The rows are grouped in 3 ways, from coarse to fine. Each group lies inside one group of the grouping before and may be the whole of it. The rows also spread widely along 4 directions, which tell nothing about the answers.
Some rows, each with its group in each grouping after it:
[-11  16  -9  -3  -7   8  24   4  10   5  -8  -5  12  -2  25   0   0  22
 -10  -2  -6   6 -12]	K134 K191 bipi
[ -8   2   0   9   2   5  14   6  -4 -15   0 -26  -8  -2  14  -8 -10  -1
  -3  -9   0 -16   7]	K134 K191 Zam
[ -4  13   0  -1  -4  -2   9  -3   7  -5  -2 -20   1   2   9   3 -10  12
   4   2  -2 -10   0]	K493 K581 Reto
[ -8   7   8   2   4  17  24   2  -9 -14   4 -11  17  -2   6 -14   3  -7
  -8 -10  -8  -1  -3]	K134 K242 pari
[ -1   9  11   1  -2   1   7  -6  -6 -14   1 -20   2   4   1  -2  -5   1
  10  -2   0  -8   2]	K493 K581 Vod
[ -9  11   1   1  -3   4   8  -3  -6 -12   0 -13   9   9   4   0  -6  -5
   3  -3  -3  -6   2]	K493 K833 taku
[ -4   3   1   3   5  10  19  -1  -4 -11  -4 -17   9  -6  13  -8 -10  -3
  -6  -6  -5 -11  -2]	K134 K242 sidu
[ -4   8   2  -4 -11  -1  16  -3  -4  -7  -9 -16  12   4  10   6  -6   1
   5  -3   2  -3  -7]	K493 K581 rim
[ -5  22   5   5   2   8  14   0  -1 -10   8  -8  10   9   2  -3   1   7
  -2  -5  -8  -6  -3]	K493 K833 bal
[-10  -6   4 -12  -5   3   6  -5 -16 -12 -23 -16  15  -2   4  10 -11 -19
   9   5   0  -5   4]	K493 K833 Veb
[ -4   9   5   6   6   8  10  -2  -8  -9   1 -20  -4  -9   8  -7  -7   5
   1  -4  -5 -14   2]	K134 K191 Zam
[-10  12  -7  -4   4   5  20   2   8   0  -7 -14  13 -10  18  -3 -10  14
  -8  -1  -5  -8  -2]	K134 K242 pari
[ -9  -2   2 -11   0   8  22  -2 -11  -9 -18 -17  20 -11  12  -1 -11 -10
   0   1  -3  -4  -2]	K134 K242 pari
[ -5  -4   0   4  22   1   1  -6  -6 -19   1 -40 -13 -12   2  -6 -25   2
   3  -2  -2 -31  12]	K134 K242 sidu
[  4  20  -7 -15  -9  -8   6 -11   4  19 -19  -5  16 -12  11  19 -16  27
  10  19  -4  -1 -14]	K493 K581 rim
[ -6  27   5  18  -1  22  24   9  -1  -5  21  -4   4   7  15 -21  13  13
 -13 -18 -11   0  -9]	K134 K191 Zam
[-1 19  3  1 -7  1 16 -3 -1 -4  1 -8  9  7  8  0 -5 10  3 -4 -2 -4 -9]	K493 K581 rim
[ -8  11   3  -1  -2   5   9   0  -5 -10  -1 -10   7   5   4   2  -2  -6
   2  -1  -2  -6   1]	K493 K833 Veb
[ -9   2  -1   0   6   6  17   2  -1 -11  -1 -24   7  -7  10  -6 -11   1
  -6  -3  -2 -13   4]	K134 K242 pari

New rows. What belongs after each?
[ -6   2  -2  -8  -3   6  13   1  -4  -3 -17 -15   7  -9  15   0  -7   6
   0   4  -3  -2  -6]	K134 K191 bipi
[ 10  33  13   1   6   5  -3 -14 -11   2   8  -6   5  -8 -11   0  -7  19
   9   6 -14  -9 -12]	K493 K581 rim
[ -4  31  -5  -3  -2   1  15  -2  14   8   0  -3  16   3  14   8  -4  27
  -3   5  -8  -3 -10]	K493 K833 bal
[ -7   3  -5  -5  -2   3  14  -1   0   4 -19 -17   6 -12  21   5 -14  10
   1   6  -2  -5  -4]	K134 K191 Zam
[-4 16  5 -4 -1  9 14 -3 -7 -6 -1 -7 18  4  2  1 -1  2  4  0 -7 -2 -6]	K493 K833 bal
[-10   3   2   2  -2  13  22   5  -7 -12  -6 -14   8   0  15 -11   0  -4
  -5  -7  -2   0  -4]	K134 K191 bipi
[-12   7   1  -1  -1   3   9   2  -3 -13  -2 -19   2   6   5   2  -9  -4
   1  -4   0 -12   5]	K493 K833 Veb
[-11   8   4  -2  -9  10  17  -1  -9 -13  -7  -7  20  11   8   1   0 -14
   1  -3  -3   3  -3]	K493 K833 taku
[ -7  13  -4  -6   2  -1   1  -4   0  -2  -8 -16   4  -2   5   9 -13   5
   7   7  -4 -15   3]	K493 K833 Veb
[ -1  27  -5  -1   5   7  11  -2  10   9   0  -7   3 -11  14  -3  -3  33
  -8   3 -12  -2 -11]	K134 K191 bipi
[ -9  -5   0  -7 -16  -2  23  -2  -6 -10 -20 -20  16   7  18   8  -8 -10
   6  -2   6  -3  -4]	K493 K581 rim
[-17   4  -6  -6 -16   6  33   6   4 -10 -11 -10  25  13  24   8   0  -5
  -5  -5   4   3  -3]	K493 K833 bal
[ -3   8   3   1  -7   1  13   0  -5 -12  -6 -18   6   5  10   4  -7   0
   3  -5   1  -5  -3]	K493 K581 rim
[-9 16 -1 -6 -7  5 12 -4 -3 -2 -8 -5 19  4  8  4 -4 -1  2  5 -4  1 -8]	K493 K833 taku
[ -7   1   0   3   5   2   9   0  -6 -12 -10 -29  -7  -7  16  -5 -12   1
   0  -4  -1 -17   8]	K134 K191 Zam
[ -4  13  -1   0   3   5  10  -2  -2   2  -8 -16   1 -14  14   1 -12  16
   1   3  -5 -12  -3]	K134 K191 Zam
[ -3   4   7  -3   0  13  12  -3 -20  -2 -13 -11  12 -12   8  -3  -4  -5
   5   3  -8   0  -6]	K134 K191 Zam
[ -5  15  -6   8  11   5  15   0  14  -7  10 -23  -4  -4  16  -7 -14  23
 -10  -8  -6 -21   2]	K134 K242 sidu
[ -7   0  -4   0   7   5  17  -3   0 -11  -7 -25   7  -9  15  -3 -18   1
  -3  -1  -2 -15   1]	K134 K242 sidu
[ -4   6   0  -5  -2   9  17  -1  -9  -2 -15 -13   9 -10  16   1  -7   2
   1   3  -4  -5  -6]	K134 K191 Zam
[  4  12  22   3   5  10  -2 -10 -19 -20   4 -14   2  -3 -17 -10  -4  -8
  12   1  -8 -10  -3]	K493 K581 Reto
[ -5  12   2   0  -7   0  10  -2   2  -9  -2 -15   5   3   5  -2  -7   6
   6  -2   0  -9  -3]	K493 K581 Reto
[ -6  17  -6   0  -7  -5   8  -1  16  -2   1 -18  -1   1  12   6 -13  23
   4   1   0 -12  -2]	K493 K581 Reto
[-13  -7 -17  -9  -5  -1  27   3  13  -1 -21 -22  13  -6  33  10 -19   6
  -9   1   5  -9   0]	K134 K242 sidu
[ -2   1   3  -2  11   4  -1  -5 -14 -14 -10 -28  -9 -14   1  -5 -17  -1
   5   5  -6 -15   6]	K134 K191 bipi
[  9  36  15  -4  11  11  -9 -19 -18   8   1  10  21 -12 -17   1  -3  13
  11  18 -22   2 -15]	K493 K833 taku
[ -9   5  -2   5  12  -4  -7  -1   1 -21   7 -37 -20   3  -1   0 -19   1
   4  -4   2 -32  20]	K493 K833 Veb
[-11  12   6  24   6  15  19  11  -3 -26  23 -30 -17   8  14 -25   3  -1
 -11 -25  -1 -18   9]	K134 K191 Zam
[ -9   3  -1   3   5  12  22   1  -3 -15   2 -20  10  -3  14  -8  -9  -1
  -7  -9  -3 -12  -2]	K134 K242 sidu
[ -4  15  -4   7  14   4  12  -3   9  -6  10 -22  -3  -7  12  -8 -13  15
  -7  -7  -6 -22   3]	K134 K242 sidu
[ -6   7   7  -4  -1  10   9  -5 -14  -9  -7  -7  13   0  -3   3  -2  -9
   5   3  -4  -5  -2]	K493 K833 Veb
[ -6   4  -6  -4  11   0   9  -4   6  -8  -7 -28   0 -14  15   2 -23  11
  -2   1  -1 -21   2]	K134 K242 sidu
[  5  22  18  -2  12  14  -9 -14 -25 -10   3  -7   6  -8 -20  -3  -4  -2
  11   6 -15 -10  -2]	K493 K833 Veb
[  3  17   0  -8  10  12  12 -11  -3  10  -8  -4  17 -19   8   2 -11  16
   1  10 -13  -5 -13]	K134 K242 sidu
[ -7   7   1   7   0  10  17   2  -3  -8  -1 -21  -5  -3  14  -9  -8   3
  -4  -7  -2 -12   4]	K134 K191 Zam
[ -8  -3  -3  -2   1   7  22   0   0 -10 -10 -19  13  -5  19  -1 -12  -3
  -5  -5  -2  -9  -1]	K134 K242 sidu
[ 10  27  21   4   9   7  -3 -14 -23 -10  10 -10   2  -3 -19  -8  -2   3
  11   0 -13  -9  -7]	K493 K581 rim
[ -4  13  -1   2   0   7  11   1  -3   1  -5 -14   2 -10  15  -3  -8  11
  -2   3  -7  -8  -3]	K134 K191 Zam
[ -5  10   7  -2  -2   3  10  -5  -3 -10  -5 -16   6   1   1   0  -8   2
   7   0  -1  -5  -4]	K493 K581 Reto
[-14  -9  -6  -8  -7   7  21   5  -5 -13 -21 -19   9  -2  24   0  -6  -4
  -2  -2   2  -1   1]	K134 K191 bipi
